The rows are grouped in 4 ways, from coarse to fine. Each group lies inside one group of the grouping before and may be the whole of it. The rows also spread widely along 17 directions, which tell nothing about the answers.
(in the rows, 128 means zero)
Some rows, each with its group in each grouping after it:
[116  94 137 147 120  96 124 126 144  99 161 147 170  79 128 195  92 146
 130 128 163 122 103 133 110 101 147 140 109 147]  K33 des Geg K990
[176  94  71 153 177 130 125  84 106 201 108 134 134 165 183 128 139 138
  94 121 181 103 121 112 146 169 185 188 155 187]  K495 Furib sib K928
[145 119 113  99 119 122  75 197 156 157 130 134 128 142 130 159  81 129
 140 149 163 132 105 113 171 166 158 142 127 182]  K495 Gelop Geve K728
[ 75 177 160 108 106 105 143 145 108 149 200 106 161 177 129 132 137  57
 145 141 173 178 141  69 168 135 125 192 174 171]  K495 Furib kov K47
[128 111  94  96 169 141 159  82 139 161 160 109 114 115 155 115 147  97
 193 108 137 114 172 128 141 125  98 140 154 185]  K495 Gelop beb K903
[157 116 109 146 125 129 110  96 109 142 153 135  87 183 154 135 129 103
  34 118 149 163 108 137 141 158 165 187 138 132]  K33 Puv Bik K230
[167 155  97 142 143 100 113 135 156 167 165 106 127 145 126 162  57 126
 156 172 101 164 119 106 178 161 126 115 139 157]  K33 Puv Vafal K78
[123 137 111 130 146 147 141 132 199 124 137 134 152 166 123 122 158 127
 170 136  96 128 104 156 161 164 147 101 161 162]  K33 fepa bimuz K233
[103 116 124  98 132 130 130 181 133 122 180  72 118  77  98 209 145 120
 158 123 104 156 155 160 117  51  59 117  77 161]  K33 Puv vaga K991
[154 111 153 114 101 135 138 121 168 166  94 110  90 167 153 145 113 150
 105  96 143 165 169 135 144 132 119 158 139 142]  K33 Puv Bik K533
[129 148 125 128 120 165 133 109 138 124 121 121  98 171 157 100 150 120
  98 100  93 124 139 162 134 168 117 137 150 112]  K33 fepa zonom K400
[124 159 121 138 104  96 114 126  79 145 171 117 143 121 145 109  37 139
 151 137 136 109 171 106 135 145 105 158 174 129]  K495 keva fomo K74
[153  96 132 111 112 111 170  66 164 135 138 121 137 103 151 136  99 161
 168 135 119 130 166 155 170 142  92 113 144 161]  K495 Furib kov K681
[123 131  84 137 173 129 130 104 110 168 175 100 119 140 176 124  75  93
 124 121 125 103 165 128 140 193 113 145 127 147]  K33 Puv vaga K812
[167  98 127 148 107 104 110 102 104 147 121 146 124  82 176 155 144 138
 104 162 164 129 132  94 155 121 168 133 120 133]  K33 fepa suf K5
[140 114 139 138 152 115 133 145 195 155  86 120 174 138 138 189  84 143
 157 127 145 128 122 125 127 143 117 146  84 161]  K33 Puv vaga K991
[167 103  91 104 161 144 114 117 181 108 171 107  82 130 100 215  95  99
  94 127  82 185  76 193 132 126  69 118  42 143]  K33 Puv vaga K812
[150 152 144 136  98 129 106 136  95 111 132 104  73 127 133 147 103 149
  89 103  81 131 154 150 135 116 120 159 161 110]  K495 Furib sib K928
[130 121 187 156  82 100 102 148 160 105 146 130 153 122 102 112  87 122
 128 132 140 173 135  99 122 118 115 127 108  95]  K33 fepa zonom K400
[131 171  64 114 136 123 144 121  81 138 131 142 102 147 189 171 139 121
 145 165  97  95 140 179 159 136 115 171 169 164]  K33 Puv Bik K533
[139 147 109 128  99 139  53 234  91 152  93 140  98 174 140 136  96 157
 113 122 151 108 127 140 108 115 153 186 159 134]  K33 fepa bimuz K233
[162  57 132 101 126 143 123 119 164 146 184  68 142 110  65 164 148 184
 159  89 170 166 106 138  92  35 118 142 141 191]  K33 des Geg K990
[129 118  84 137 117 141 121 142 152 162 137 153 106 149 150 131 147 137
  92 129 138 154 120 144 151 154 155  92 149 141]  K33 Puv vaga K991
[180 123 138 119 112 165 116  73 145 123  43 177 136 179 147  80 173 124
 107 117 159 122  76 144  99 151 117 188 123 116]  K495 Gelop beb K903
[164 106 134 145 122 139 121  87 135 130 122 122  94 106 157 140 141 142
  93 105 122 131 135 124 131 127 148 126 133 116]  K33 fepa zonom K400
[179  67 114 155 138 130 131  77 138 146 127 105 181 117 134 112 156 179
 116 149 137 108 115 151 134 143 136 126 102 154]  K33 fepa suf K5
[169 137 123 109 142 127  97 130 114 139 111 119 127  62 146 145  94 109
 202 153 121 101 139  96 129 125  79 127  97 137]  K495 Furib kov K47
[153 148 149 131 118 163  75 224 180 182  44 109 120 207 118 102 135 147
 138 104 136 137 133 107 122 152 153 153 149 138]  K33 Puv vaga K812
[119 100 162 113 110 146 120 122 151 115 109 130 119  96 153 123 116 126
 110  88 141 108 154 134 124 158 116 126  99 121]  K495 Gelop beb K903
[176  99 119  89 121 166 112  75 155 115 147 120  98 111 143 152 124 144
 118 114 128 120  77 153 134 149 128 119 129 142]  K33 fepa zonom K400
[114 113  99 148 150 141 122  91  86 144 218  77 115 115 137 118  77 144
  61  71 122 103 150 136 120 167 140 134 154 138]  K495 Gelop beb K903
[145 161 116 150 144 118  98 156 125 124 161  99 129 113 128 146 108 144
 182 147  83  91 126 112 155 131 173 127 194 155]  K33 fepa zonom K400
[210 121 109  89 113 146 124  24  90 146  88 131  90  91 215 252  84 177
  50 133 160 101  59 139 129 154 125 179  99 133]  K33 Puv vaga K991
[123 112 107 177 177  93 137 130 134 152 170  98 152 115 123 146  83 106
 144 125 117 143 175 124 116 116  97 140  89 146]  K33 Puv Bik K533
[182 118 130 129 129 133 104 110  95 193  91 119  64 124 183 146 146 107
  77 112 166 156 160  69 154 131 154 174 130 138]  K495 Furib kov K681
[204 130 107 140 128 125  73 148 116 154  95 112 119 116 124 161  89 156
 129 161 117 131 102 124 114 116 105 144  91 123]  K33 Puv vaga K812
[141 128 138 127 106 123 134  83  77 152 164  84 158  56 150 197 113 177
  89 128 154 122 114  89 136 119 125 124 123 143]  K495 Furib kov K681
[136 101 124 201 104 100 111 128 154 150 151 158 145 137 138 114 119 152
  55 136 156 169 118  96 161 162 212  92 148 118]  K33 fepa zonom K400

New rows, each followed by its group in each grouping:
[122 137  79 180 121 116 172  37  72 140 202 125 143 148 152  92 133 161
  83 114 123 130 146 155 112 125 128 144 206 121]  K33 des Geg K990
[108 122 117 121 122 136 137 171 154 169 115 138 148 133 115 100 220 112
 176 133 157 164 155 109 137  81 116 114 139 170]  K495 Gelop beb K903
[139 134 167 157 124 122 128  94 158  94 117 145 147 153 130 147 129 109
 102 113 135 147  90 121 110 127 142 176 121 111]  K33 fepa zonom K400
[162 135  96 121 100 138  99 141 119 146 110 155  93 139 157 132 140 153
 127 147 132 127 114 138 145 123 150 130 172 135]  K33 fepa suf K5
[146 134 149 181 122 123 154 120 176 150  63 122 144 160 122 150 145 192
  88  85 111 156 144 133 123 109 148 144 150 131]  K495 Gelop Geve K728
[ 98 146  91  70 123 169 138 161 116 164 126 101 119 194 164 150  90 150
 137  94 140 102 153 196 112 146  58 183 137 165]  K33 fepa bimuz K233
[ 98 112 104 140 151 155 151 118 180 134 140 151 151 154 137 132 186 111
 111 106 142 146 100 148 127 146 144 105 122 149]  K33 fepa bimuz K233
[167 120 127 140 124 114  97 110  88 130 152 109 124  83 135 152  91 137
 111 140 125 121 124 112 135 129 122 144 116 130]  K495 Furib kov K681
[105 140 111 155 115 118 113 168 166  99 156 161 114 128 119 191  83 153
 102 106 111 146  93 156 124 113 160 106 153 125]  K33 fepa zonom K400
[150 112 146 135 138 141 120 110 162 176 141  71 162 101 130 156  90 171
 134 106 147 130 122  75 129 149 135  99 118 145]  K33 fepa suf K5
[121 107 194 190 133 125 118 138 207 104  74 136 150 131 103 148  82 137
  62  55 124 157 127 120  86 140 131 135  60  85]  K495 Gelop beb K903
[110 103 159  76  98 165 126 121 131 133 162 114 128 123 125 125 202 112
 121  94 188 145 109 108 131 113 143 147 159 169]  K495 Furib kov K681
[108 114 169 115  96  92 129 148 129 128 225  73 118 128 113 107 117  84
 166 144 127 177 207 108 177 108 105 146 149 155]  K33 fepa zonom K400
[187 149 110 141 157 171  75 126 117 157  98 108 150 118 120 120 147 149
 134 125 124  93  60  84 111 156 160 127 143 139]  K495 Furib kov K47
[132 186  90 109  62 160 114 151 107 150 115 162 109 175 136  71 172 166
 124 143 117 139 112 148 148 142 126 108 223 124]  K495 Gelop Geve K728
[110 135  88 101 121 173 115 127 112 160 131 155 112 123 170 122 121 147
 146  77 185  94 111 119  77 120 128 128 183 136]  K33 fepa zonom K400
[174  93 127 153 134  98 100 142 135 130 115 126  93  87 137 161 125 155
 134 130 114 115 160 125 162 100 186 144 153 163]  K495 Gelop beb K903
[160 180  59 141 159 113 128 145  98 208 114 111 101 136 190 201 111 148
 153 161 112 121 149  98 176 125 149 144 175 175]  K33 fepa zonom K400
[171 108 147 172 136 133  86 149 178  97  93 126 121 132 116 114  98 159
 131 109  80  99 125 155 120 148 161 128 129 112]  K33 fepa zonom K400
[121 121 140 142 149 131 137 112 163 130 113 154 146 135 153 107 189  80
 171 125 152 127 132  98 129 127 154 145 143 145]  K33 fepa suf K5
[110 121 156 148  83 144 135 111 113 139  97 149 141 150 163 132 162 142
  38  95 180 152 125 125  98 127 128 158 107  95]  K33 fepa bimuz K233
[143 107 100 130 115 127 132 132 158 146 115 160  93 149 162 152 144 132
 104 131 137 158 135 156 158 128 142 126 133 146]  K33 fepa zonom K400
[148 141  93 151 130 148 125  94  57 146 174  89 110 119 117  86 211 129
  89 121 101 143 143 129 116  92 111 135 159 126]  K495 Gelop Geve K728
[ 88 166 116 153 135 109 146 124 122  94 182 130 126  66 132 145 103 140
 183 104  78  91 163 131 127 104 136  98 205 134]  K495 Gelop Geve K728
[172 101  96 143 134 147 105  94 124 135 131 126 110  91 135  64 110 174
 153 107 103  77 150 147 118 146 134  96 174 128]  K495 Gelop beb K903
[157  90  77 149 190 141 119 103 135 158 143 116 132  78 158 180 150 147
 137 110 143  86 105 114 124 127 190 118 138 180]  K33 des Geg K990
[160 131 114 117 123 123 112  98 129 145 138 157 114 108 149 114 144  90
 153 152 156 149 115  84 152 135 133 129 145 142]  K495 Gelop Geve K728
[155 149 103  74 112 151  44 173 109  76 126 179  63  77 164 153 117  87
 153 166 103  65  76 145 167 175 164 122 140 137]  K495 Gelop beb K903
[101 116 149  95  95 133 161 133 160 137 159 111  94 136 158 157 197 118
 132 118 135 161 171 133 191 114 157 125 178 175]  K33 fepa zonom K400
[123 147 150  77 104 142 121 141 141 118 151 121 106 155 129 124 178  85
 190 132 143 138 129 122 142 104 130 172 191 165]  K33 Puv vaga K812
[119 110 140 112 138 142 124 132 160 134 170  85 221 153  92 158 132 130
 128 142 163 135  61 134 117 154 107 151  78 175]  K33 Puv vaga K991
[159 149 120 155 115 114 107 139  94 177 115 113 161 108 158 171 156 137
  96 185 148 150 108  70 160 133 144 126  93 133]  K33 fepa zonom K400
[197  68  84 139 115 130  96 130 128 163 104 144 147  96 119 151 151 190
  93 162 157 147  82 147 136 110 133 102  84 156]  K495 Furib kov K681
[178  86 140 135 108 140 130  84 165  94 125 115 137 105 112 187 151 216
 104 111 114 117  71 175 122  92 167 129 151 151]  K33 fepa zonom K400
[118 121 127 163 124 102 165  80 126 131 118 151 178 108 162 145 108 155
 121 125 143 112 141 136 126 140 116 137 127 132]  K495 Furib sib K928
[128  96 108 151 178 125 135  76  85 139 189  88 112 130 152 155 121 135
  79  56 155  89 145 129 110 119 190 215 188 182]  K495 Gelop Geve K728
[140 118 144 159 126 142 124 109 142 115 108 127 125 109 123 119 115 171
 116  72 109 109 137 141  94 118 133 126 156 112]  K495 Furib kov K681
[141 108 135 166 124 136 141  86 145 121 109 128 151 132 150 121 129 169
  93 100 119 105 132 156 113 154 144 136 135 117]  K33 des Geg K990
[155 117 189 138 129 138  93 125 183  93  88 134 131 122 136 137 110 130
 154  96 133  92 103 102 116 146 184 160 150 125]  K33 fepa suf K5
[107 155 118 174 150 126 151 107 151 151 172  97 201 173  93 111 115 119
  87 126 111 175 107 121 128 169  89 119  94 128]  K495 Gelop beb K903
[147 178 112 147 111 125 124 109 123 171 148 125 130  92 129 141  99 152
 142 137 119 166 115  63 142 125 118  71 170 114]  K495 Furib kov K681
[117 127  77 216 151  92 137 140 139 159 108 183 114 102 178 181 112 164
  96 104 133 124 154 115 128 111 211 103 175 130]  K33 des Geg K990
[194 143 118  95 126 135 114 107  87 193 145  41  99  58 155 196 104 183
 158 143 109 113 154  76 180 119 123 116 162 176]  K495 Furib kov K47
[130 154 160 121 109 159 110 143 134 129 110 100 161 127 122 127 143 168
 145 106 124  92 104 109 125 148 151 134 174 143]  K495 Furib sib K928
[149 134  96 104 117 134  77 160  84  93  76 174 131  65 188 163  64 165
 194 150 129   9 112 174  90 129 106 155 123 126]  K33 fepa zonom K400
[134 114  94 120  95 111 117 128 123 158 149 172 135 117 154  95 106 117
 165 163 178 151 144 117 133 128  97 112 134 132]  K33 des Geg K990
[116 161 122 149 123 133 126 149 120 131 131 112 138 155 132 152 128 148
 114 115 109 119 126 145 115 125 134 154 160 133]  K33 Puv vaga K812
[144 144  93 133 161 154 174  75 164 155 114  95 130 187 141 118 110 167
 128  89  73 114 150 189 137 169  88 145 160 156]  K495 Gelop beb K903
[165  98 161  97 124 153  78 171 170 122 124  84 110 157  98 118 131 109
 142 123 117 138 126 148 133 141 114 161  98 150]  K33 Puv vaga K991
[119 135  92  76 101 155 147 116  63 138  92 154  67  89 234 132 201 120
 138 139 118  63 193 173 173 146 112 137 162 150]  K495 Furib sib K928
[146 157 110 154 140 135 126  97 105 112 129 135 108 127 157 105 153 102
 139 137  83 111 140 140 125 131 112 141 146 106]  K33 fepa zonom K400
[136 132 154 143 111 125  93 178 160 136  99 137 120 144 122 129  93 119
 110 116 127 157 137 113 140 152 127 131 108 117]  K495 Furib kov K681
[127 142 123 114 136 148 143 130 160 128  96 135  89 142 140 156 153 114
 130  92 104 144 146 156 128 108 101 148 130 140]  K495 Gelop beb K903
[121 108 129 109 123 138 126 133 143 126 158 114 103 105 129 120 123 118
 149 104 117 132 164 143 140 127 102 112 135 144]  K495 Furib sib K928
[152 148 135 160 128 113 115 128 133 130 128 125 142 113 125 137 135 128
 158 153 111 140 126  99 134 107 133 126 138 122]  K33 fepa bimuz K233
[138 140 103 168 113 115  71 215 168 142 105 174 103 176 134 103  70 125
 117 142 113 148 135 135 153 171 161 109 139 112]  K33 fepa zonom K400
[135 114  85 150 154 124 122 135 137 163 126 144 160  95 153 139 122 154
 181 133 156  97 128 110 115 113 143 108 145 159]  K33 fepa zonom K400
[140 111 138 153 123 147 156  99 157 166  90 111 143 113 138 105 160 157
 107  99 116 155 168 124 127 135  89  86 101 114]  K495 Furib kov K681
[178 152 113 117 131 186 109 128 152 135  90  99 115 150 113 174 199 180
 109 116  90 122  52 153 118 117 155 126 159 147]  K33 Puv vaga K812
[120 132 159  82  91 150  81 199 141 158 121 126  88 162 120  95 144  82
 142 103 178 169 153  88 133 116 119 165 142 145]  K495 Gelop beb K903
[132 138 137 115 138 168 108 147 186 143 109 131 104 150 137 107 133  98
 132  96 116 135 122 110 153 191 146 104 142 136]  K495 Furib kov K47
[147 131  76 122 119 121 125 102 146 113 164 173  92 152 159 189 107 110
  72 166 114 168  74 177 180 166 136 122 115 138]  K33 fepa bimuz K233
[139 109 162 144 135 133 168  66 139 141  84  95 221 133 160 131 150 151
 119 137 142  94 133 140 119 173  90 167  67 141]  K33 Puv Bik K533
[152 123 107 176 145 148 120 103 147 162 159  96 162 146 107  78 140 163
 111 117 114 131 107 114 121 164 161  92 164 133]  K33 Puv Vafal K78
[123  82 145 125 118 133 149  94 134  92 124 134 135 135 125 111 163 135
 112  88 137 118 150 191  96  95  99 184 119 142]  K495 Gelop beb K903
[130 119 117 125 102 121 107 147  79 140 202  86 148 101 121 155 171 127
  96 172 140 154 116 118 157 107 126 124 106 152]  K33 fepa zonom K400
[140 145 154 107 110 118 138  98 196 110 162 137  98 139 129 138 120  64
 158 153 104 191 125 114 180 155 108 108 132 126]  K33 Puv vaga K812
[ 80 171  68 120 189 124 146 189 167 176 150 133 162 136 119 174 127  72
 215 137 127 156 137 109 137 109  77 110 110 186]  K495 keva fomo K74
[118 143  85 148 133 130 110 188 139 136 108 159 132 153 116 126 145 144
 139 126 114 125 122 161 122 109 136 131 152 151]  K495 Gelop beb K903
[146 126 115  66 145 130  99 157 118 126 130 103 126 133 152 146  87 100
 198 156 122  71 145 162 159 160  88 196 112 191]  K495 Gelop beb K903
[167 159 127 131  71 143  70 208 139 172 108 110 108 203  97  72 105 172
 134 143 114 170 137 126 143 132 120 127 178 118]  K33 fepa bimuz K233
[139 234 118  92 161 180 171  50 142 131  90 103 151 146 156 150 123 108
 192 120  61  98  95 128 118 173  31 139 138 120]  K495 keva fomo K74
[140 186  90 149 118 126 101 168  83 180 135 124 118 167 158 127 170 104
 104 180 121 157 126  90 175 145 152 139 156 136]  K33 fepa zonom K400
[ 91 169 106 181 148 133 136 140 111 113 112 142 131 116 163 132 108 157
 141  82  87  57 161 154  84 130 148 133 188 110]  K33 Puv Bik K230
[120 171 128 123 103 133 142 124 119 111 156  72 150 116 138 190  68 213
 131 124  64  76 128 179 144 155 115 122 175 143]  K33 Puv Bik K230
[ 77 167  73 194 153 115 124 178  40 153 180 111 140 107 152 139 189 108
  71 141  95 113 166 119 152 131 165 117 147 140]  K495 Furib kov K47
[158 136 146  92 109 142 109  89 126 152 108 168 136 131 170  95 171  60
 154 162 196 144  93  57 157 169 135 155 133 142]  K495 Furib kov K681
[159  99 129 104 122 130 119 145 169 176  70 137  87 139 182  83  94 109
 197 124 144 127 220 126 147 147  78 137 113 136]  K33 fepa zonom K400
[165 106  96  74 102 166  88 145 121 179 113 133  96 165 168  91 134 142
 145 135 175 110 127 136 146 159 134 150 164 164]  K33 fepa suf K5
[130 124 143 194 136 100 150 137 140 161  47 138 151 119 178 120 134 149
 148 115 125 108 217 114 118 117 128 149 122 117]  K33 des Geg K990
[ 95 103 100 148 144 125 147  90 129 119 186 145  92 109 155  73 102  87
 114  80 115 127 199 155 123 156 100 108 138 114]  K495 Gelop Geve K728
[147 133 170 145 125 128 153  78 150 165 116  76 159 144 131 132 112 178
 125  85 140 128 150  89 133 136 146 163 177 153]  K495 Gelop beb K903
[158  88  88  65  99 151  93 114  85 121 213 103  97 121 127  91 121 120
 144 158 135 123 128 185 140 132  69 137 123 152]  K33 fepa bimuz K233
[121 101 133 145  81  94 129 132  93 145 238  64 135  91  90 105  91 175
 144 122 131 166 202 125 124  64  94 112 172 137]  K33 des Geg K990
[149 117  90 122 128 139  25 235  86 131 126 153  76 142 141 147 111 119
 117 126 162  89  99 134 112 113 195 187 154 155]  K33 fepa zonom K400
[117 147  71 162 190 144 165  98 178 160 145 145 106 194 139 102 141 106
 141  79  97 144 141 145 142 156 153 126 208 163]  K495 Furib kov K681
[113 112 153 111 100 120 170  95 162 114 131 136 127  48 152 127 154 141
 229 115 126 118 196 124 124  73  91  85 164 133]  K33 des Geg K990
[147 128 160 174 137  97 162  90 175 145 141  94 139 108 121 152 134 129
 152 129 100 185 173  89 153  95 116 109 125 128]  K33 fepa bimuz K233
[160 133 106 102  84 136  55 179 156 164 130 196  52 103 157 138 124 102
 145 157 181 175  92  54 175 135 199  70 177 129]  K33 fepa bimuz K233
[132  93 121 150 122 109 117 105 109 136 162 159  94  87 156 123 140 108
 107 108 168 140 152  94 140 112 179 131 168 139]  K495 Furib kov K681
[135 102 125 159 150 144 121 141 199 158 137 103 125 112 111 153  86 178
 132  64 126 142 132 112 107 118 151  79 143 138]  K33 fepa zonom K400
[140 124 121 154 155 138  96 140 142 149 129 104 126 121 161 137  77 125
  98 117 113  95 138 116 146 211 158 117 104 130]  K33 Puv Bik K230
[115 120 148 110  86 135 108 147 115 138 157 117 133  91 133 114 135 145
 160 118 167 116 147  99 117 107 137 119 169 139]  K33 Puv Bik K230
[120 136 108 136 121 118 105 141  90 133 159 131 100  97 149 156  92 150
 116 101 139 100 142 120 125 111 164 148 186 146]  K495 Gelop beb K903
[116 166 174 146  95 133 118 153 163 113 119 127 120 104 124 138 143 117
 138 119 100 162 138  90 133 115 123  89 131  90]  K33 fepa zonom K400
[152 130 122 109 121 142  79 145 116 146 183 100  90 123 122 131 132  90
 121 138 140 157 112  93 142 134 140 130 138 139]  K33 Puv vaga K812
[168 132  91 110 124 153 144 100 115 164 102  97 117 121 161 150 142 178
 144 132 103 113 149 166 129 118  77 130 131 146]  K33 des Geg K990
[133 186 173 161 148 150 144  99 132 143  77  86 147 214 129  83 104 128
 133  57 101 113 158 115  83 149  96 221 176 108]  K495 Furib sib K928
[153 140  71 110 112 144  97 170 105 151 115 133 138 124 138 194 145 157
 100 181 124 141  71 164 138 119  92 115  71 143]  K33 fepa suf K5
